The same things were measured in two ways. Each way mixes the same 13 hidden numbers, adds some noise and spreads widely along 7 directions of its own, which tell nothing about the thing.
Some things both ways: the first way, then the second way.
[ 67 -33 -20 -21   9  -8 -27  22 -36  -7  15  16 -32 -46  14  36  -5 -35
  -1 -21   8 -15  15  22 -41 -43  21  16  -5 -44  -6]
[  4  15 -59 -73 -21 -13 -15 -61 -25 -30   8  35  13  11  -1   7  13   0
  -8 -51 -26]

[ 23   7  -6   0 -31  36   7 -14 -42 -13  17  35 -24  12  -1 -26   9   7
  33 -25 -20 -12  47 -54  19  18 -17   0 -21 -15   9]
[-27   5  28   7 -17 -12 -12 -44  -6  -7   9 -28  35  68  50 -21 -61  67
 -48 -17 -13]

[-22  13  -9  46  -9 -14  30  -4  23  36  14 -17  27  70 -27 -26  -1 -19
 -10   6 -36  -1  11 -22  -9   2   3 -22   6 -11  15]
[ -2 -14  11  -5 -29 -15 -11 -35  38  19 -14 -20  -1  23  37  -9 -27  17
 -11 -17 -19]

[ 12  18 -45  28  14 -18   6 -12   9  47  12 -12  12 -16   0   3  32 -23
 -25  -9  -3  24 -34  24  23  26  21 -10  22 -46  14]
[ 40  36  22  27  67   8  20  31 -18  16   0 -32  18 -57 -16   6  43   1
  47  10  29]

[ 59  -8   1  -4  32   7 -18   9 -23   7  -1  -8 -28 -39   1  18 -28  -7
 -11   2  -3  -1   0  17 -25 -12  -9  24 -15 -30 -10]
[ 16  31  -2 -21   1   0  21 -16   3 -15  27  37  10  15  10  15   7  20
 -14 -18 -12]

[ 17 -10   8  50  -7  -9  11  12  18  22 -17 -50  28 -28  -8  23  43  -7
 -46 -14 -21  -6 -24  28  16   8  43   7 -12 -24   4]
[ 42 -14  14   3   9  26  23  12  57  34  -8 -17 -13 -36  -7 -11  -4 -17
  27 -19 -16]

[  1 -20   5 -26  -8  -1 -12  45 -11   0  -4   5 -13  25  27  17 -52  38
  49  37  50 -10  15 -14 -47 -28   6 -10  37   3 -17]
[ -4 -24  -7   2   2  30 -34  -7 -45 -19   5   4  13  -7 -29 -12  19 -17
  -4   3 -12]

[  6 -59  27 -35 -39  27 -26   6 -51 -25  58  -4 -22  -8  15   7  31 -19
  -4 -30 -22 -13  21   4  -9  -3  39  -6  18  20 -14]
[-39 -34  29  -3  16  18 -19  14  59  -8 -52 -36  -1  -4 -40  -8 -35  -8
 -13 -12  20]

[ 21  41  25  13   2 -15  -4  20  -4  14 -33  -3  33  -5   0 -16  -3  15
  36 -18 -61 -61 -13   4  21  -4  29   5  -7  -7  -4]
[  3  22 -38 -11 -17   3  42  19 -29  -1  19  30 -27 -31  -9  33  59   6
 -12   0   7]

[  9 -24  35  -5  18   0 -34  51  -9  19  -2 -32  -2 -17  25   9   0  22
   7 -10  20 -32 -30  23 -12   1  47   6   0  17 -31]
[  4  -3 -27 -40 -30  -1 -19 -21  31 -11  13  15 -14  -3 -10  -5  -9 -21
   0 -27  -4]

[ 15  -7 -19  34 -35 -27  18 -18  -4  11  37 -11  77  17 -27 -21   0 -42
 -20 -12 -75   5  45  46  18 -15  17 -26  28 -12  24]
[ 74  21  72 -36 -16 -11  16  31  30  37 -15 -38 -21  -8 -14 -27 -21  26
  14  11  55]

[ 39 -22 -35 -22 -11   0 -18  22 -32   2  27  -6  -7 -37  -7   6 -25 -32
 -11   3  11 -10 -31  -3 -36   2   3  16  24 -13   0]
[ 16   3  37  -6 -12 -10 -18   3 -16  28 -24  15  38   0  -2 -11  11   2
  16  21  29]

[ 44  -1   2  19  16  11   7   0 -14  18   5  -8 -34 -13  -8   9  11   7
 -22  14  11  18 -13  -6 -23   3   0  18 -39 -24 -13]
[-17 -25   2  -5 -34 -10 -34  12 -11 -54   9  14 -12   0 -21   3   9 -23
 -46  -4   2]

[ 31 -55 -21   0  -8  11 -17  -7 -13  10  59 -31 -38   5  20   0 -13  -4
 -25  52  55  56  -7  22 -50  11   1   4   6  -3 -28]
[-14 -15  24  -6 -14   0  -3   9 -24   9 -21   2  14 -45 -16  -7  26  17
  11  24  -2]

[ 20 -56 -31  -4 -17   0 -18 -24 -23  -7  91 -18  -2  26  -6   9  -5 -16
 -54  55   3  58  44  24 -44  -3  -4 -15  16 -34 -21]
[ -6 -19 -13   6   0  -4  26 -26 -25 -28  47  -1 -20  22  21   5  -5  43
 -48 -31 -51]

[ 33 -60  26 -22   2  -4 -12  10  -3  14  33 -22   0   1   9  43   1   4
 -28  44  13  38  10  48 -54 -46  19   2  -6  -6  -5]
[ 42  -9   8   2  -4 -12  11   0 -14   9 -16 -25 -14  -5 -10  -3  29  -4
   7 -21  -2]

[-17  -1 -41 -14 -25 -45 -30  43 -13   4  34 -14  49  17   4 -20   1 -41
   7 -25 -40 -70 -41  -3 -27  22  41 -13  68  -8 -13]
[ 41   2 -27 -43 -48 -19  -8 -18  -7  31 -13   2  -4   3   5  15   9 -21
  -4 -30   3]

[ 43 -30  -8 -21  -8 -13 -17  33 -23   6  20  -9  -6 -38 -20  22   1 -35
 -31   2  -7 -11   8  18 -19 -14   5   8 -29 -25   7]
[  5 -19  -9 -26 -55 -28  -4  11  16 -33  20  -2 -21  26 -11 -21 -20 -18
 -21 -36 -45]

[ -9   4  19  11  26  11 -15  15   8  26   0 -36   5  12  10  -5 -18  19
  -3  21   2  -4 -41  -3  -9  15  13   6  25  12 -10]
[ 12   3 -22   3   3  17  10 -34  22   3  29  30 -13  30  16   8  10   6
  -9 -10  -8]

[ -3 -15  24 -14  -3  12  17   6   2  23   9  18  14  48 -11  15 -25   9
   0   9  -7   9  27  -6 -38 -23  -7 -21  -1  -4  10]
[ 15  -6  31 -11  30  13 -12  19  45 -18 -50 -29  10  -5 -41 -24 -10 -24
  17 -29  17]

[ 50 -11 -34 -14 -18 -31 -10  36 -47  -5   7  17  36 -41   7   9  -2 -17
   8 -43 -24 -33   3  31 -22  -5  11   6  44 -32  -9]
[ -1   6  10 -85  27  63  14 -22  57 -48  -3  23 -12 -30 -46 -45 -28  29
  16 -52 -27]

[  2  -3  -7 -11 -40 -35   9  45 -18   8  -1  17  47  12  -3  -2   3  -9
  45 -39 -38 -58  31   1  -1 -23  31 -21  20 -11  11]
[  1  -6  -5 -15 -32  -1  -2   0  -9 -17  14 -33 -11   5  -9 -17 -14   8
  -8 -28 -41]

[ -9   2  -5 -11 -27 -15  12   6 -35  -7  50  -5  12   8  -5  13  41 -12
   8 -39 -44 -15   2 -11 -10   0  30 -26  25   4 -21]
[-34  -5  -7  38  -1  18  -4 -25 -12 -29  29 -36 -11  24   2  22 -19  23
 -47 -44  -7]

[  1  -8  48  20 -44  39   7 -19 -19 -10  21   3   5  34  -7 -36  37  -3
  17 -22 -64 -14  41 -33  41   0   8  -2 -19  34  31]
[ 28  -1  13  36  36  57  24  51  26  34 -38 -58 -18   2 -12 -23  -3  -7
  11 -15  -1]

[ 47 -46  12  12  -1  20 -23  15 -28 -10  27 -12  -2 -26  -4  10 -11 -32
 -30 -19 -11  -6  15  23 -26 -33  24  17   3   3   1]
[ 19  27  11  17  -1  12   5 -33 -11  31  27 -12  42  51  45  21 -26  36
 -22   9 -17]

[ 38 -41  -1   4  -9  -7 -13  18 -32   3  38 -15  -3 -17  -5 -10 -19 -41
   5 -28 -21 -19  33  26 -17 -29  25  -3  -1   4  -6]
[ 13  25  -3 -88 -35 -38 -33 -57   0  21 -32  41  32 -20  10 -14  12  13
  33  -6  46]

[ 58 -29  -6 -13   2  -2  -8   6 -19   5  -9   6  -6 -38   9  37 -16  -3
  -3  -6  -9  -4  22  35 -21 -27  14  16   2 -58   0]
[ -2  -3  48 -21 -23 -42  24 -14  23   6 -10   7  12  -5  10  10  -5  48
 -12  21   0]

[ -2 -21 -30 -37 -15  14 -22  -8 -36 -12  81  10   1  32   2  -4 -18 -12
 -18  19   1  17   0 -21 -57  19 -12 -14  40  -4 -23]
[-32 -11  -1   6  14  31  20  -3  31  -6 -21 -12  -8   0  -5  -9  -9  23
 -13 -22  -2]

[  9  39 -40   3  32 -25  -6   0   6  53   7 -12 -25   8  33 -20  31   2
  22  19  25  24 -70  -3   3  45 -13   1  29 -21   1]
[ 38  22   0 -16  -6  -1   5   5 -11  -1  -7 -23 -25 -23 -14 -15  33   1
  25 -19  14]

[ 16  -9   4 -23  -6 -28 -20  71 -19  20  -7  21  28   8   8   2 -18  22
  39  -9  10 -62   5   9 -27 -23  45  -8  -5 -14 -23]
[-43  -2   8 -35  -6 -12 -27 -11   8 -25 -14 -15  15 -29   1 -28 -25  19
   0 -31  -4]

[ 27 -39   6  -7 -15  15 -26  16 -49   0  68   8  32   2 -34 -25  -3 -44
 -38 -17 -47 -20  11   2 -20 -13  19   4  -2  16   9]
[ 29  22 -15   8  21  22   6  23  -1   5  13 -11   5  26  10  -8   2 -14
  -3 -22 -14]

Other things, the second way, with their names:
(479): [-30   9 -47 -17 -10 -14  -8 -58 -57 -29   1  27  22  33   3  18  32  26
 -30 -11  26]
(232): [-31 -26 -36  -4   8   9  21  10   0 -44  -9  17  -8 -34 -44  12  50 -21
   4  -8 -39]
(41): [-35 -22  16 -38 -50 -45 -28 -49  18 -52 -31 -11  13  -2  -4  -5 -18  26
 -35  -6  12]
(205): [-21 -40  13 -45 -27   8  12  25  64  20  14   1 -30 -31 -25 -33 -45   2
  11 -11 -31]
(154): [-41  -5 -38 -39  13  42  47 -37  16 -22  14  43   3 -23 -23   6   8  34
   1 -40 -41]
(342): [-21 -19  18  18  14 -32 -38 -48 -21 -22 -21  -4  22  30   3 -10  17  15
  -6  -7  29]
(470): [-33 -19  -7 -15 -12  15  20 -22 -22 -72   8 -20  -3 -25 -34  -6  26  38
 -12  20 -51]
(293): [ 25  23  19  22   2  38  17  22 -27 -11  18  -7  -3  14 -28  25  24   6
 -16  16  15]
(15): [ -3  -2  -7 -20  45  11   3   0 -20  -8 -22   2  11   0 -21 -13  13   7
   4 -39  12]
(49): [-25 -10 -34  31  41  24  26  36 -50 -34 -13  18   0 -61 -26  41  86 -22
  -9   3 -46]
(194): [ 38  20  -2  -4  25  16  30  26  -6  24  26  -9  13 -12   3  -4   7  -3
  25 -20 -45]
(48): [ -7   2 -28 -19   4   8  13  -8  21 -19  45  29 -40   9  -4 -17  -1   5
 -10 -45  -3]
(5): [ 10  -7   6   7 -39 -16  -6 -13  -9  17  14  13   5  36  11  14   5   5
 -16  32  -2]
(499): [-12   6 -16 -34 -24 -12  -4 -34   8  10  -1  30  26 -23  -5  -9  10   3
  32 -19   0]
(161): [ 41  -8  -1 -33 -92 -52   8 -27  28  44  17   4  -4  22  34  10 -23   0
 -11 -10 -23]
(72): [  7  12  -3 -10  29 -16  20 -19   9 -27 -12 -17  17   0  -2   8   6  13
   0 -45 -32]
(79): [ 21 -33  53  13  -3 -24 -19  12  10 -21 -15 -12   9  20 -22   1  -2 -14
 -21  16  -6]
(533): [ 17   0 -31   8  38  29   7  -5 -31  -1  -3   7  -3 -21 -17  -8  57 -10
  22   7  16]
(413): [  8  25  -9  24  56  13  55  31  -3  17  13  -7  -3 -46  10   8  37  19
  23 -17 -15]
(261): [  1  -8  13   3  23   6  10   4   1   2 -13 -14  11 -31  -1 -15  17  12
  21  -3 -27]
(230): [  2  -4   2 -25  25   9  -8  36  19 -16  -9  15   0   8 -35  18 -14 -36
 -23 -33 -14]
(444): [  1  -5  44  17 -11 -18 -14  35 -18 -42  11 -38 -18  10 -12 -13  -7  19
 -44  12   6]
(229): [ -3   7 -33 -53  17  -2 -22 -23 -28 -41 -24  13  25  17 -35  13  11 -15
 -18 -41  10]
(296): [ 11  -8   5   0 -43 -10 -34 -12 -19  -5  16   9 -11  51   0 -11  -5  -5
 -29  -8  33]
(81): [-15  -3 -43 -13  22  19  35 -19  -5 -16  -3 -12  -8 -16 -16  21  25  12
  -6 -35 -29]
(13): [  7 -12  48 -27  39   0 -53 -10  24 -18 -59 -27  15   6 -35 -22 -23  -6
  -9 -18  62]
(308): [ 28   0  -5 -37  -9   6  18   3  56  49   7  -1   3 -19   8 -13 -31 -10
  30 -28 -27]
(281): [-40 -21 -21  14 -35 -24 -30 -53 -54 -40   8  19 -11  37  -3  21  39  20
 -49   8  38]
(22): [ 45  24   6   0  23  38  27  19 -34 -29  22 -23  18 -27 -44  11  25  -5
  18 -15 -39]
(415): [ 19  45  24  15  63  13   2  28 -25  26  14  -4  43  13  -2  -3  -4   9
  17  -6  44]
(435): [  8  -4  36  12  -2   8  20  37  30  18   8 -27  -9 -15 -14  11 -25  -3
  -3 -26 -23]
(301): [ 51  10  -4  -7 -12   5  34  29  19  64   6 -21 -16  -9 -19 -14  12 -22
  63 -22 -18]
(171): [ 27  -6   3 -25 -23  -9  -1  39  21   1  -3 -18 -39  16 -37 -16  -5 -26
  -4  -5  25]
(428): [ 18   4  -2 -35  21  -1   2   6  17   2   0  21  -1 -31 -17   2  16 -13
  17  -9   0]
(102): [ 11  12  -1 -22   6  14 -15  10  -9  -7  35   8 -12  -8 -17  -4  -8  -7
  -6 -27   8]
(264): [ 26 -31 -22  -9 -67   6 -12   6  -7  -6  16 -10 -30  31 -14  -4   0 -31
 -30  -7 -26]
(268): [ -8 -28  10  -3   0  38   5 -19  22  -4 -18  17  -1  28  -8 -12  -4  15
 -15   2 -28]
(99): [-20  -9  10  24   1  -3   8   6 -51 -15 -13   0   3 -16 -24   7  55  21
  -4  28  12]
(131): [-23   9  -4 -23  26  23 -13 -17  20 -38  -5  -4  21  -4  -7 -18 -22  11
  -3 -42 -20]
(477): [-12  10  23   7 -35 -34 -24 -16 -19  33  10 -34  29  15  35  -6 -22  30
   6  10 -12]
(467): [ 13  -6  -8 -35  -6  17 -13 -23 -16 -20   7   2  17  38 -15 -21 -21   3
 -12 -43 -30]
(404): [ -8 -22  19  20 -29   0  12  25   0  20  -4   0 -17   2   5  11   2   7
 -32  -5 -11]
(25): [-13  -4  -5  -2   2 -13   5   2 -44 -16  -8  -8  12 -14  -9  13  28   5
  -7 -24 -28]
(83): [ 41  30  19  -5 -10  -3  25  56   4  32  21 -12  -4 -16 -12   7  -6 -13
   7 -10  15]
(200): [-26   3   4  34   0  -4  57 -18  59  41  12 -21  27 -19  63   9 -24  53
   5  21 -44]

Some of these things the first way, each followed by its name:
[ 10  -8 -19 -16 -15  -1   0  16 -20  -5   8  12  13   4 -10   9 -53 -20
  31 -13 -23 -34  26 -21 -25 -32   5  -7  46 -18  16]
(5)
[ 27 -35  -8 -31 -22  17 -13 -14 -65 -22  86   4   1 -21 -16   6  -8 -19
   1 -14 -38   3  46  -4 -13 -22  18 -10  11  -4 -15]
(48)
[  3 -48  35 -32   9   9 -10  19  -1  23  13   7   5  43  19  27 -26  33
   6  16   8   4  39  21 -48 -28  12 -16  -7 -18 -14]
(72)
[  0  -9  39  12   2   3  -1  16   5  22 -13 -15 -15  51   8 -15 -13  28
  22  28 -18 -20  17 -11 -12  -3   7   0 -17  -6 -10]
(49)
[ -2 -28  -4 -16  15  -8 -56  54  -8  17  14 -23   0   2  32  -8 -20  22
 -15  33  47 -20 -44  22 -31  31  34   4  30  -7 -41]
(308)
[ 19 -22 -15  -5   6  -8 -14  36   1  35   1  -1 -18   3  25   0 -17   6
  40  12  52 -12 -26   3 -27 -17  38  -1   8  -8  -7]
(477)
[  6 -40 -23 -31  -6  -1  -3   9 -10   8  22   0  -8  15   1  33 -44  -9
  -7  25  13  13  23   1 -51 -16 -13 -10  46 -43   4]
(79)
[ 31 -45   7  -4  -3  14 -25  -3 -24  -2  57 -20  -2 -21 -10  11   8 -29
 -49  22  -6  34  13  28 -10 -19   9   4   5   6  12]
(533)
[ 42 -12 -53  -9  -9 -42 -32  38 -39  -2  35 -14  19 -64  -4  13   8 -54
 -11 -24 -17 -39 -36  32 -12 -14  55   4  43 -28 -13]
(102)
[ 20  30   1 -20 -20  40  -2 -32 -50 -21  14  31 -59 -14  17 -19  29  -5
  50 -43 -36 -13  27 -56  48  31 -22   0  -4 -10  12]
(479)
[-10  23  -7   0 -10  -5   2  27   4  22 -13   7  23  39  11 -10  -7  24
  24  14   7 -24 -41 -27 -26  16   8  -3  31  -1  -2]
(264)
[ 20 -37  28 -31 -28   3 -22  26 -22  -4  27  16  36  16  -4   8 -19   4
   4  20 -25 -25  28  24 -27 -40  37 -10   3   4  -1]
(15)
[  1  -2   0 -11 -18 -10   3  11  13  16  -7 -13  16  14  11  10 -26   9
  33  23  -1  -7   2   6 -11 -12   9 -14  21  -3   9]
(99)
[  7  21 -17 -13   4 -35   3  36 -10  37 -24  21  16  22  22  -9   7  20
  18   5   9   2  -8  17  -4  28 -28 -11  39 -28   7]
(470)
[-12  21 -32   8  17  24 -17   3 -15  27  15  15  -4  27   7 -26   7  26
 -24   3  17   4 -25 -36   1  77 -15   1  16 -47 -18]
(200)
[-46  46 -32  -8  -7 -27   8   7  22  27  13 -18  36  47   6  -9 -22   2
  32  17 -14 -18 -50 -31 -18  27   5 -33  64   3  -5]
(281)
[-18  22  -2  -2   7   8 -32  28  11  29   0  -5  32  17  12 -34 -39  20
  20  24  18 -33 -48  -1  12  34  35 -11  25  15 -11]
(415)
[  8 -27 -33 -32 -13  -3   3   0 -18  11  46  15  12  18 -16  25 -25 -25
 -28   7  -3  14   9  -2 -58  -9  -4 -16  30 -35  -1]
(232)
[ -2  22  -9  31 -39 -10  20  -9  -6   5   6 -19  41   5 -13 -20  24 -11
 -14 -28 -53 -18  -8   4  24  43  17 -15  11  -6  -7]
(154)
[-45   7 -25   6 -22 -41  -5  24   7  25  32 -41  27  51   0 -30  -9 -13
   1  11 -23 -28 -26   2 -10  48  18 -32  54   2 -29]
(435)
[-16 -23   3  -7 -22  -6  11  -4   0  30  47 -17  17  44  -8 -16 -13 -15
  11  23  -9  21   0  11 -15 -10  15 -30  30  30   9]
(301)
[ 15 -18 -19   9  -5 -11 -13  16  13  30  18 -15  37   7   7  -1  -6   0
 -10  19  13   2 -16  23 -17   4  29  -6   5 -18  -2]
(444)
